The rows of a group lie close to one hidden flat surface of 8 dimensions, which may be shifted away from zero. Surfaces can cross.
(in the rows, 128 means zero)
Some rows, each with its group after it:
[118 132 124 135 176  98  90 121 104 117 110 147 176 124] | (5)
[177  89 146 129  90 125 144 150 146 148 139 113 127 167] | (6)
[138 131 143 121 136 174 122 175 118  97 138 125  36 157] | (6)
[151 141 137  46 153 156  62 129 148 109  72 140 104 150] | (1)
[130 111  78 149 139  96 162 139 110 140 142 172 163 136] | (3)
[139 156 148  86  68 104 150 122 172 131 119  75  89 149] | (0)
[105 105 128 134 133 120 112  82  98  89 105 151 103  83] | (6)
[141 106 159 147 130 111  97 146  95 144 123  96 190 151] | (5)
[143 167  97 114  90 122 171 189 154 133 160 108  86 164] | (2)
[129 133 202 128  79 127 142 143 158 125 113 136 126  80] | (5)
[139 155 111 105 116  60 130  69 209 147 117 117 179 104] | (4)
[161 118  87 137 123 126 114 195  95  99 160 133 102 154] | (3)
[156 135 104 113 104 131 129 163 153 102 159 109 108 173] | (5)
[122 132 104 162 102 105 178 139 145 148 169 134 155 105] | (4)
[128 137 155  92  96 153 111 110 165  72 129  85  84 153] | (5)
[143 101 146 138 141  77 123 139  92 173  99 145 185 128] | (0)
[ 92 142  65 147 113 140 123 117  89 107 155 124 159  76] | (1)
[139  83 102  94 100 138 143  89 137 131 111 140 164 145] | (0)
[ 85 132 125 150 114  98 174 154 111  62 146 158 113 140] | (6)
[209 140  82 112 118  72 113 164 178 144 154 128 103 130] | (4)
[135 184 168 121 143  81 144 155 172 143 124 123  55 126] | (0)
[101 133 154 141 144 103 148 142  97 125 110 147  99 143] | (1)
[140 156 162 134  85 108 156 162 177 138 147 106 119 119] | (3)
[147 144 107 108 160  97 121 122 154 142 111 156 117 124] | (4)
[121 116  93 123 146 190 115 108  89 131 142 103  83 151] | (4)
[ 99 159 151 119 115 151 124  88 171 107 145  65 120 140] | (0)
[146  93 178  82  75 108 140  93 169 132  79 130 133 133] | (0)
[149 168  96 105 114 162  87 162 110 149 139  95 115  99] | (6)
[ 83 117  95 133 147 191 158 101 102 137 134 129 114 153] | (4)
[156 110 138  95 101 125 106 102 159 148 114  86 199 153] | (1)
[150  89 105 132 114 147 140 101 147 132 147 120 140 150] | (1)
[ 65 122 132 131 138 128 131  87  90  83 110 133 144 132] | (6)
[141 156 111 105 135 132  92 119 154  85 132 116  47 120] | (4)
[118 102 176 102 125 138 121  93 148 118  91 124 176 168] | (2)
[112 143 173 155 120  86 127 144  85 172 112  96 152  93] | (2)
[169  77  91  87  70 137 147 141 107 131 117 136 112 162] | (0)
[158  97 107 158 109 155 117 185  65 146 163  98 124 145] | (3)
[144 107 110 113  72 103 156 159 110 136 133 122 152 149] | (0)
[113 150 163 128 110 132 123 117 142 163 111 114 201  82] | (3)
[123 143 164 162 142  91 124 160 126 129 123 172 178  77] | (1)
[173 121 121 120 105 138 124 153 161 148 165  68 146 186] | (3)
[134 143 218 126 170 103 101 121 137 136  77 145  77 105] | (0)
[124 131 150 160 105 110 203 144 149 170 147 140  99 118] | (3)
[160 129 117 111 104 133 106 122 154 144 145  54 143 168] | (5)
[105 155 107 134 138 118 163 117 161 111 135 171  99  93] | (4)
[127  96 199 137 143 120 108 128  85 142  99  90 120 169] | (1)
[118 134 158 135 118 149  90 157  83 117 136  70 129 142] | (6)
[136 111 150 100  91 142 142 124 155 135 120 102 142 172] | (2)
[ 78  88 145 126 127 160 165  99  86 103  89 192 141 113] | (5)
[129  91 112  96 103 115 174  53 185 139 101 159 165 130] | (6)
[153 149 130 162 109 139 139 159 187 103 178 142  95  89] | (1)
[140 121  93 128 149 180 150 120 134 177 143 109  81 153] | (4)
[111  81 157 136 126 154 135 107 125  90 107 188 161 114] | (0)
[117 141 117 101  69 115 166 134 122 178 127  60 159 160] | (2)
[135 105 154 114 136 140 157 140 143 150 105 151 153 175] | (6)
[171 126  80  92  49 109 107 164 151  63 168  88 144 161] | (5)
[167 155 147 158 108  81 149 177 177 133 161 138  97  94] | (2)
[107 165 177 135 140  96 119 140 135 119 106 145 142  90] | (1)
[141 191  65  71 122 174 109 131 161 144 132 120  84  86] | (6)
[135 130 116 120  81 135 147 108 167 147 156  60 144 157] | (4)
[100 143  74 105 154 153 105  81 125  98 128 123 119 130] | (2)
[125 115 112 137  68  79 120 124  96 120 140  83 192 121] | (3)
[144 126  83 109 196 143 112  74 155 160 122 136 101 152] | (0)
[140 134  93  97  93  84 116 103 169  98 144  84 181 169] | (3)
[132 118  94 126 120 166  98 145  85 133 133 110 153 118] | (3)
[ 86 161 186  94 143 127 174 156 132 131  75 169  97 152] | (2)
[113 118 102 136 130 189 117  99  96 125 148  86  82 136] | (4)
[145 123 111 124 109 118  96 136 120 124 139 107 166 129] | (5)
[102 132 146 133 102  89 181 139 117 138 126  96 112 178] | (1)
[126 163  94 147 149  84 102 108 172 104 166 109 184 121] | (2)
[139 139 136 145 197 138  92 172 145  59 145 181 102 157] | (2)
[148 122 167 144 141 178 135 162 111 167 129 127  66 111] | (5)
[106 129 181 121 159 129 166 125 163  99  95 198  78 139] | (6)
[121  71 145 144 157 123 121 114  67 141 102 137 136 167] | (1)
[173  98 106 163  97 112 104 134 104 152 162  84 162 111] | (2)
[161 129 158 157 140 102 135 201 131 145 149 133 139 168] | (5)
[151 152 174 125 121 112  91 158 154 123 128  97 170 128] | (3)

New rows, each followed by its group:
[177  70 111  96 108 157 129 104 147 167 111 135 132 154] | (6)
[215  83  90  72 121 158  77 155 155 139 115 151 180 163] | (1)
[ 99 130 118 152 113 175  98  70 104 106 156  64  83  81] | (4)
[101 118 109 127 177 132  87  69 113 100 111 147 166 109] | (2)
[ 84  87 137 166 153 125 140  67  58 148 111 117  95 125] | (3)
[125 144 109  93 130 167 109 130 129 105 140  80  94 188] | (2)
[167  92 148 103 141 157 113  78 206 124 109 159 136 134] | (1)
[119 132 158 125 203 171  65  99 117 116 103 125  98 138] | (3)
[118 129 165 138 126 146 167 138 144 155 114 169 107  97] | (5)
[116 122 166 140 142 129 110 168  88  79 109 185 105  92] | (5)
[ 84 145 124 111 124 146 139 105 127  85 124 120 108 135] | (6)
[125 110  88 144  84 106 185 126 118 172 148 123 174 130] | (3)
[125 181 123  98 126 168 117 151 168 134 120 158 164  70] | (3)
[138 117 146 135  85  94 148 149 114 175 125 100 169 125] | (2)
[137  63  89 122 107 190 146 113 141  86 145 174 161 148] | (0)
[103 124 173 149 120  84 115  93 111 139 107  98 185 104] | (3)
[ 92 185  92 134 174  97 115 155 108 114 145 120 168 151] | (2)
[160  85 187 169 137 128  94 114 153 140 130 140 188  97] | (1)
[162 122 107 129  98 141  78 142  88 159 132 103 161  63] | (5)
[131 162 144 109 122 123 111 113 171 113 121 126 105  89] | (5)
[134  73  68 113 117 164 103  80  82 130 126 113 167 144] | (2)
[123 127  95 125 105 103 136 122 118 156 139  96 202 139] | (2)
[142 121 120 136  60 102 169 138 148 154 161  77 158 141] | (3)
[ 95 160 122  95  95 144 170 103 181  83 129 133  87 123] | (0)
[117 142 139 106 152 121 112  73 171  97 121 107  91 156] | (3)
[106 105 133 126 147 190 173 126 118 122 123 158  58 168] | (5)
[ 81 172 132 111 115 113 197 128 191  83 133 161 109 145] | (6)
[139 135  79 144 126 139  76 139  71 132 167  45 129 142] | (2)
[ 99 150 136 119 151 111 115 107 135 118 117 116 187 142] | (2)
[173  54 141 184 161 143 148 159 116 131 148 192  98 152] | (1)
[115 101 221 200 169 119 128 140  87 121 123 141  83 124] | (1)
[126 161  94 111 134 169 144 151 141  95 143 165  43 104] | (3)
[105 104 160 137 182 149 127 118 103 119 115 114 117 214] | (5)
[152 131   8 135 122 126 172 103 148 163 161 162 117  96] | (4)
[107 113 150 116 115 141 135  82 140 141 110 106 170 142] | (5)
[172  72 159 182 125 172  88 110 135 122 166  99 134 113] | (1)
[161 115  59 115 137 136 107 153 117  90 162 120  97 184] | (3)
[120 172 113 108 128 156 139 135 165  99 132 150  54 102] | (3)
[ 71 171 117  87 103 101 147 103 108 101  95 129  94  98] | (0)
[165 115  82 118  98 119 140 121 193 112 166 117 176 168] | (2)
[160 151 106 125 111 125 100 146 128 159 134 137 143  42] | (5)
[132 113 123 122 122 100 152 117 175 126 121 161 196 139] | (2)
[111 115 185 149 114  78 113  86 103 108 119  62  88 139] | (3)
[ 81 146 149 125 115 109 139 105  98 127 114  79 120 142] | (1)
[103 111 144 143 159  98 158  99 129 133 102 189 149 119] | (1)
[101 197 145 165 177  92 103 178  85 125 140 128  82  85] | (2)
[135 166  87  99 147  90  91 110 166 100 132 115 146 132] | (5)
[ 92 138 148 112 117 135 169 107 165 104  99 190 115  91] | (5)
[149 129 165 157 145 155 134 193 104 143 131 169  66  96] | (5)
[135 129  55 118  50 118 127 141 129  60 185  90 136 140] | (4)
[165  80 156 120 133 164 147 155 137 132 118 152  80 190] | (6)
[162 141 106 167 126  93 122 171 130 120 165 154  85  75] | (4)
[143 122 207 157 143 133  94 153 100 161 115 102 136 110] | (5)
[133 155 232 144 143 109 123 142 170 148 112 111 113 124] | (5)
[138 128 193 106 140 132 130 156 180  98 115 135 152 199] | (2)
[117 122 178 153 127 142  85 147  63 147 112 104 168  79] | (3)
[117 137  89 123 134 151 160  84 156 152 134 126 108 124] | (4)
[ 89 137 126  68 105 146 186 136 127 144  89 133 137 189] | (2)
[127 154 125 109 122 176 100 143 131 141 127 120 159  89] | (3)
[127 144 117 143 142 101 123  96 163 112 137 158 130  80] | (2)
[161 141  44  93  83 136  75 134 122  93 150 109 130  82] | (5)
[151 146 134 162 142 104 104 172 114 109 153 149  77  81] | (4)
[107 185 159 111 132 124 171 165 187 135 123 150 133 142] | (6)
[157 128 156 153 174 138 122 181 121 153 151 103  87 206] | (5)
[151 106 142 146  98 168 111 171  81 139 132 135 112  79] | (5)
[113 159 137 137  47  97 169 159 128 113 146 113 106  70] | (3)
[111 125 106 160 121 125 122 166  72  68 157 147 126 113] | (4)
[135 136 107 125 127 150  89 172  83 118 132 136 167  97] | (3)
[102 130 168 129 176 150 128 131 126  79 110 156  66 167] | (5)
[156 164  73 110 125 122  94 132 153 137 141 130 128  75] | (5)
[142  90 210 148 167 168  80  93 129 114 114 113  69 139] | (1)
[179 152 135 147 179 127  88 184 128 160 155  93  84 161] | (5)
[136  92 149 152 161 120  83 133  95 115 118 137 202 144] | (2)
[ 89 156 101 112 158 112 122  84 116 134 105 126 112 115] | (0)
[165  91 137 161 112 118  80 114 119 137 148  84 174 113] | (2)
[128 137  84 157 126 113 122  71 137 154 149 124 112  44] | (4)
[162 114 124 120 157 115 133 120 157 160 117 148 118 153] | (0)
[125  98 134  98  38 160 169 134 149  72 131 141 131 134] | (0)
[124 139 123 102 125 125 135 126 164  84 136 122 110 179] | (5)
[143  97 139 144 111 124 135 109 123 156 148  58 121 183] | (3)
[126 132 114 131 128 144 158 108 145 198 119 144 151  89] | (5)
[111 111 110 104 101 165 151 108 132 106 127 129 117 147] | (5)
[127 152 100 102 138 180 106 133 138 116 127 142 129  99] | (3)
[ 78 135 175 109 160 147 100  39 141 104  80 124 130  99] | (0)
[124  86 178 159 147 136 159 146 110 169 127  99 164 215] | (5)
[161  88 151 132 146 152 111 111 150 125 126 156 130 133] | (1)
[ 99 152 146 111 152  99 109 102 148  77 101 155 141 116] | (5)
[139 119 114 115  95 135 111 120 124 111 147  67 100 157] | (3)
[143 132 124 122 101 108 172  98 190 128 152  84  74 180] | (3)
[106 136 142 108 111 134 156 100 166  88 124 130  84 142] | (6)
[158 155 196 146 171 137 132 180 180 156 135 157 110 134] | (3)
[135 119 120  84  77  57 158 107 131 174  87 119 170 136] | (0)
[127 145  82 114 147 136 144 113 156 154 129 149 127 124] | (5)
[118 122 114  76 103 152 153  80 181 117 109 131 125 152] | (2)
[142 135 124 132 129 110 115 145 129 134 128 136 153 107] | (5)
[137 133  76 128 115  95 122 143 121  84 152 151 130 110] | (4)
[113 106 139 156 189  96 114  97 102 117 112 152 117 148] | (3)
[126 145  73  94 143 186  88 132 120 120 127 150 168 101] | (3)
[138 139 143  88 136 148  69 157  87 114  98  94  96 157] | (1)
[177  98 178 157 126 141  86 143 140 132 143 115 155 121] | (1)
[155 135 105 129 121  96 165 127 183 181 144 133 153 134] | (4)
[132  99 110 156 125 148 171 164 100 175 131 174 146 117] | (5)
[ 97 126 130 128 100 193 129 128 126  58 154 114  99 131] | (0)
[ 94 145 131 143 165 101 112  74 126 120 100 169 140  53] | (2)
